The rows of a group lie close to one hidden flat surface of 10 dimensions, which passes through zero. Surfaces can cross.
Some rows, each with its group after it:
[-28  29   7   0  46 -11  14  11 -25  27  -8 -11  -5 -25   3  12 -11]  (2)
[  4  14 -26   3   3  32  36  15 -34  30  -9  12  16  13  -9   2   1]  (3)
[ 31 -33  -7   9  22   2  28 -37   2  27 -18  29   0  19  -2 -37  -1]  (4)
[ 18 -11  -7  -4   0  10   1 -14  26 -20   5  -5  16  20   2  -3  26]  (2)
[ 12  19 -37 -14  31 -24  37  27   9 -14  -2  -7 -15 -38  26   7 -11]  (1)
[ 27  -1 -12  31  -2   0 -19   3   2 -16   3 -31   0  22  24  -7  62]  (0)
[  4  20 -31  32   1   8  19 -16 -36  21  -1   7  35 -37  -8  11   4]  (1)
[  3  17  -9  23 -52   1   7   7 -51   9  -6  19   4  -7  13 -16   3]  (0)
[  8   1 -16  22  20 -12   9 -26 -15   0   5 -11  46 -31   8 -13  14]  (2)
[ 14 -43 -22  -5  -7 -16   4  21 -30   5   1  19 -41   2  19 -43 -35]  (4)
[-11  23  11 -38  38  24  36 -30   7   1  13   2  35   2 -21   7   3]  (2)
[-10  12   8   4  -1  20  36 -23 -15   9  -4  16   6  26  37 -29  12]  (0)
[ -4  15  -9 -13   7  24  34   6 -19   0  12 -11  24  16  26 -18  13]  (0)
[ -3 -16 -24   2  58   7   1   1   4   8  25   7 -30  -3  12 -12 -20]  (3)
[  0  13  16  -3  21  21  16 -17   7  33   9  -4 -12 -14 -12  17 -15]  (4)
[-14   2  42 -39 -12  -5  -3 -26  -4 -22  28 -34  49 -13  -5 -21  -2]  (2)
[-26  20  12 -25   3 -20  26  15   9  -4 -24 -10  -3 -20   6  25 -19]  (0)
[ -9  17  37 -49 -20  33   8 -14  10 -18  41 -39  45  -2 -16   9  -1]  (1)
[-23  11   7 -14  17 -33  13  26  23 -21 -29 -35  -5  -6  24  22   8]  (1)
[  7 -22 -18  21  12 -13   8   3  26   7 -36  24 -33  19  13   5   3]  (1)
[  7  -4  -9 -44 -11  28  38 -10  47 -32  -6  26  11  39 -14  16   9]  (2)
[ 10  -8 -29  -4  14  14  15   1  54  -1 -20  36   4  12 -24  26 -13]  (0)
[ 37 -16  30   0 -18  -7 -18 -12  17  17 -14  -2 -26  16 -24  -6  12]  (3)
[  9  -9  -1 -15 -25 -13  22  -8   8  -7  -2   5  -7 -26   9  -3 -28]  (2)
[ -9 -18 -19 -16 -10  -9 -53  47   2 -46  33  24 -46  20   7 -18 -23]  (4)
[ -3  11   7 -25 -12  -8  57 -36 -27  -3   3   4  14 -37  15 -14 -19]  (0)
[-14   2  19  16  17  -4 -13  -7   1  -3  -2 -21  -1  22  25  -9  31]  (0)
[  6 -33 -40   7  46  10  -9   3  33 -19  -2   7  -2  37  -4  11  23]  (2)
[-39  -5  52 -35  14   2  -7 -23 -22  10  15 -15  42   4 -17 -24 -20]  (4)
[-43   7  -9  26  12 -16 -31  29 -44   7 -11 -14  25  -4   5   4   6]  (2)
[-13 -10  37  11 -39   4 -46  -4 -45  16  14 -23  33   5 -19 -19   6]  (4)
[  1   6 -10   5 -41  43  18   4 -27  18   7  11  26  18   8 -11  -6]  (4)
[ 17   0 -20   5   7  40   1  30 -33  41  19  11 -40  22 -10  -2 -11]  (3)
[  6  -4  26 -54  -9 -21  19  -3 -11  -4  -2 -31   1 -28 -33  13 -15]  (3)
[-16  -2  -3  -5  -8  18   3  -7   0 -19   6  -7  62  24  12 -17  19]  (2)
[  4 -22 -31   1  37  15 -29   9  -9 -29  36 -24  28  30   4 -20  39]  (3)
[-13  42   7  21  29  17   0  12  19  23  -7  -9 -16   0   2  41  14]  (4)
[ 39 -17 -25  -3  -8  10  15  -1 -14 -11  16  22 -22  19  18 -42   9]  (0)
[  9  13   6 -16  12 -23 -12  17  16 -42  -5 -15  -8  30  18 -15  48]  (1)
[ -8 -23  20  19  26 -17 -52   5  -3  11  10  -6 -29   9   0 -22  -6]  (3)
[ -4   1   5 -41   9  -2  37   1  23 -12  -6  11 -19   4   9   0 -23]  (3)
[-11   0   8 -32   2 -19  -5  29  13 -32   1 -14  -3  11  17 -10  -3]  (1)
[ 13 -11  -5 -25  11  -4  31 -18  -7   9   2  10  -1 -25 -21  -3 -27]  (3)
[ -1  25  18  -7 -27 -18  -6  -5  33 -33 -14 -24  19  -7 -10  33  35]  (4)
[ -7 -17 -15  20 -24   6 -26   5 -27   1   8  15  21   3  -9 -10  -8]  (2)
[-29  15  11 -21  -9 -14   9 -14  -9 -26   6 -32  64 -28  -3  14   4]  (3)
[  3 -11   6  -7  21  32  39  -5   1  39 -19  30 -11  53  20 -37 -12]  (4)
[  8 -11  -1  22 -28  -3 -18  19   0  27  -6   8 -49 -19  -6  21 -33]  (1)
[-40  -3  28 -36  31 -37 -17  -5   8 -31  -4   6  18   0 -10 -15 -14]  (4)
[ -8  15   2 -18 -32  27   2  32 -16 -11  -6  -9  27  50   3  -3  30]  (3)
[ 36  -4 -52 -21 -35  10  24  18  27 -40  19   7  31 -20   8  -1 -12]  (1)
[-13 -51   1 -21   1  19 -14  -7  22  -9  17  12  22  27  -4 -25 -34]  (1)
[ -6  19  19  -9 -24  14  30 -42  17   5  -3  -4  31 -29 -19  33  -7]  (0)
[-17  23  -7 -30  -8  11  27   6  17 -17   0  42  -3   2  -4   8 -27]  (4)
[ 54 -11 -14  10 -50   3 -16 -21   9 -21  14  17  -6  -4 -20  -5  22]  (1)
[  1   8 -26  -2   4   1   3  -8 -18 -22  16  -4  61 -11  -2 -15  17]  (1)
[ -2  29   4  22 -48   2   8  15 -12  13 -16 -14   5 -14  17  18   7]  (2)
[-25  -4   6   4  39 -50  -2  16   2   1 -35   2 -22  -9  21 -11 -16]  (3)
[ -8  -7 -11  35  12 -53  -6   6  -6  -3 -43  18 -37  -8  23  -5   6]  (0)
[ 25  -2  -4   0 -23 -22 -20  21  47 -21 -22  -8 -26  -4 -16  40  14]  (0)

New rows, each followed by its group:
[  3  15   0  10  26  28  27  -7  -1  39 -11 -10  18  12  -2   7  11]  (3)
[ -2   7 -32 -12 -10  16 -11  46 -14 -15   6  -4  41  16 -13   2   4]  (0)
[  6 -13  -7 -11  -2  16   4 -25 -11  -7  31  -7  37 -20 -17  -7  -8]  (4)
[  4 -24   3  23  17  29  -1 -19  35  34  -2  -8 -13  15  -1  23  -5]  (1)
[ 29 -17 -15  12  35  13  -2 -32  18  10  23 -17  -2 -20 -21  18  12]  (2)
[ -9  -9  51  31   9   6 -27 -58  10  19  11  -8 -13  12   6 -10  20]  (0)
[ 11  17   0 -21   2 -19  11 -13   0 -36   0 -11  26  -8   1  -6  34]  (1)
[-24   6 -10  -6 -40 -26   5 -14  10 -53 -12  21  46 -13  14  -7   2]  (3)
[-34   7  -2 -10   9 -22 -20  39  -4 -16 -25  -3 -27   5 -22  43   4]  (2)
[-23  -2  27  20   9 -27 -20 -24   7   2 -12  -2  23 -18   5 -10  -7]  (3)
[-19  12   6 -10  17  12  40  18 -25  42  -3 -29 -19 -20  22  10 -35]  (4)
[-12  30 -46  20  -9  42  27  15   0  -7  15  21   4   1  31  22   1]  (3)
[ 21   4  19 -18  -2   1  19   7  -8  36 -19 -11 -22   1 -23   9  -3]  (3)
[ -3 -12 -42  12  52   3  -9  23   8 -19  -5  -4  34  36  19 -19  34]  (0)
[  5 -13  15   5 -42  12 -53  -2  11 -34  30   1   3  29  -2 -15  18]  (3)
[-17  13  22 -11  30   6  31 -13   5  22 -14 -15  16   4  10   4   0]  (4)
[ -7   2 -21  45  31  -8 -15  12 -21  19  -6 -10   9  -6  22 -10  16]  (2)
[ 19  -9   7  18  51   9 -29 -30  31  11  19  -6  -8   5 -20   7  22]  (4)
[ 10  22  23 -45 -26  12   2 -22 -24 -33  33  15  32  13 -21 -38  18]  (1)
[-28  12  29  22  -6 -22 -29 -21  34 -17   4  -7  -2 -28  25  12 -11]  (3)
[  8  19   6  32 -36  42  -7  28  15  36  -5  -9 -29  22  10  35   5]  (1)
[ -6   5  28  13  -7 -27 -18  -4  22  -7 -22 -14  -2  -2  10   7  14]  (3)
[  5 -24 -17   0  36   4 -15   6  11  10   5  14 -46   6 -28  24 -14]  (2)
[ -8 -22  22 -43  50  21   3 -23  46  -3  26  -7   4  19 -16  -3 -20]  (0)
[ 32 -15 -29 -29   2  16  16   5  32 -22  34   1   4 -11   1 -10 -23]  (1)
[ 13  11  12 -13 -23  -9  16  -2   1 -14 -15  39  -2  31  27 -53   5]  (2)
[-19  -3   2   4 -21 -24 -21   1 -10 -50 -13 -17  56  28  21 -26  52]  (0)
[ 28 -15  -5  22  11  30 -12 -35   8  24  31 -21  12 -20 -21  15   6]  (1)
[ 20 -11  -1   0  18 -15 -10  -6 -31  11   1 -47  33 -18 -32   7  32]  (3)
[  1  18  13  29 -27  -2 -30  31  21  16 -21 -11 -33   3  -9  46  10]  (0)
[ 27 -37 -17  -7  42 -19  20 -40   6   4   5  22 -10 -27 -13 -23 -21]  (4)
[ -6   9   1  -4  36  28  40  -6  11  33 -13   8  -5  24  18  -3  -4]  (4)
[ 25  11  -3  25 -33 -17 -10  -1   6 -14 -17  -2   7   7  18 -16  40]  (2)
[ -1  -6   5  11  30   1  21 -29   9  31 -11   1 -20 -19  -5  20 -15]  (1)
[ 11 -22 -28   1 -12  -7 -10  16  14  -8 -16  32 -50   3 -31  36 -12]  (2)
[  4 -13 -34  36  27 -11 -19   9  18 -24 -12  12   7  33  29 -18  38]  (3)
[  0   8  17  32 -55 -31 -24 -22  18 -16 -15  11   5 -30   1  14   3]  (3)
[ 11 -10 -18  21   1  33 -17  10   4  30   8  40 -11  24 -21  -1 -16]  (0)
[-41  13  -3   8  73 -29 -19   3 -14  -2   9 -33  24 -41  -1  16  -2]  (4)
[-17   5  21  -6  15  -6  11   6  12  18 -24  17 -13  20  15 -13 -17]  (3)
[-17   8  -7  20  14 -33 -25  10 -46  12 -10   9 -10 -35 -28  12  -8]  (2)
[-32   7 -11  26  10  -4   2  12 -38  28  -2 -25  22 -41  14  15 -25]  (2)
[-12  21 -17  35 -15  -1 -11  39   3  -1 -22  14 -36  20  34  10  12]  (3)
[ 10   0   3 -15 -25  15 -21  34 -21  -2  24 -10 -13  17  -4 -13  -7]  (0)
[ 31 -14 -14  25 -23 -13  -1  10 -25  30  -1  -3 -55 -41  -1  10 -24]  (4)
[ -6  14  33  48 -36 -20 -34 -24  -5   0 -20 -23  -7  -4  11  17  45]  (0)
[ 17   9  15 -51 -31  -4   9  10  24 -38  18  -9 -10  -2  -2  -4  -9]  (1)
[ 30 -24 -27  19   3  16 -28  28  50  -4  23 -43 -16  -4  13  26   1]  (1)
[-14  -6  -8  35  33   1  -2  -8  21  10 -22 -38  25  10  17  31  39]  (1)
[ -6 -18  14 -17  14 -24 -16   0   9 -13  -2  17 -23   8  -5 -18 -16]  (4)
[ 15   8 -10 -30  11  -9  36  19  33 -22 -15 -10 -24  10  22   8   7]  (0)
[ 38 -12 -29  26  25  57  26 -24  12  34  19   3   6  24   9  -8  17]  (4)
[ 10 -25 -12  29  10 -30 -54   6  -2 -12  -1  20 -26   8  -8 -19  11]  (4)
[  7 -14   2   8  30  12 -23 -28 -12  18  39  -4   7 -25 -28  -4 -16]  (4)
[  2   3  27 -31  46 -72  14 -24   4 -24  -6 -31  -2 -56  15 -22  -7]  (2)
[-15   6 -23   1  21  26   6  16  -2  -9   1  -1  51  39  15 -14  23]  (0)
[ -5  16  12 -31 -29   3  19  11 -15 -39   8 -31  34  30  36 -26  39]  (0)
[  9   0 -15  39  -1 -11 -28   9  -5  21 -10  -1 -12 -25 -16  27   3]  (0)
[  4 -20 -14   7  -4 -25  39  -5 -25  11 -44   2  20   4  24 -27   7]  (4)
[-11   7  33  -5 -22   8  -5 -28  10   4   8  -1  22  -8  -8   1 -12]  (3)
[ 23 -20  -8   8 -37  26  -1   5  -7  10  -1  23 -10  43  10 -31   5]  (4)
[  1   8  25 -29 -42  -1  20 -18 -28  -2  16  -3  -1 -27  -5  -7 -23]  (0)
[-29   4  31 -42  -8  13   5  31  18  -5  -2  26 -42  47  20 -20 -35]  (3)
[ -3 -12  17  19  63   6 -25 -10  13  36  18 -19 -39  -5  -2   8  -9]  (0)
[  0 -21 -17 -11  -6  16  30  14 -35  15  13 -18   6  -5  27 -21 -25]  (4)
[-11  35   4  22 -10  37 -14  45  12  37  -8 -17 -13  15  -8  49   3]  (0)
[ 44 -29   0  18  -6   6 -12  -4  22   3  -3 -23 -21  33  14 -12  40]  (4)
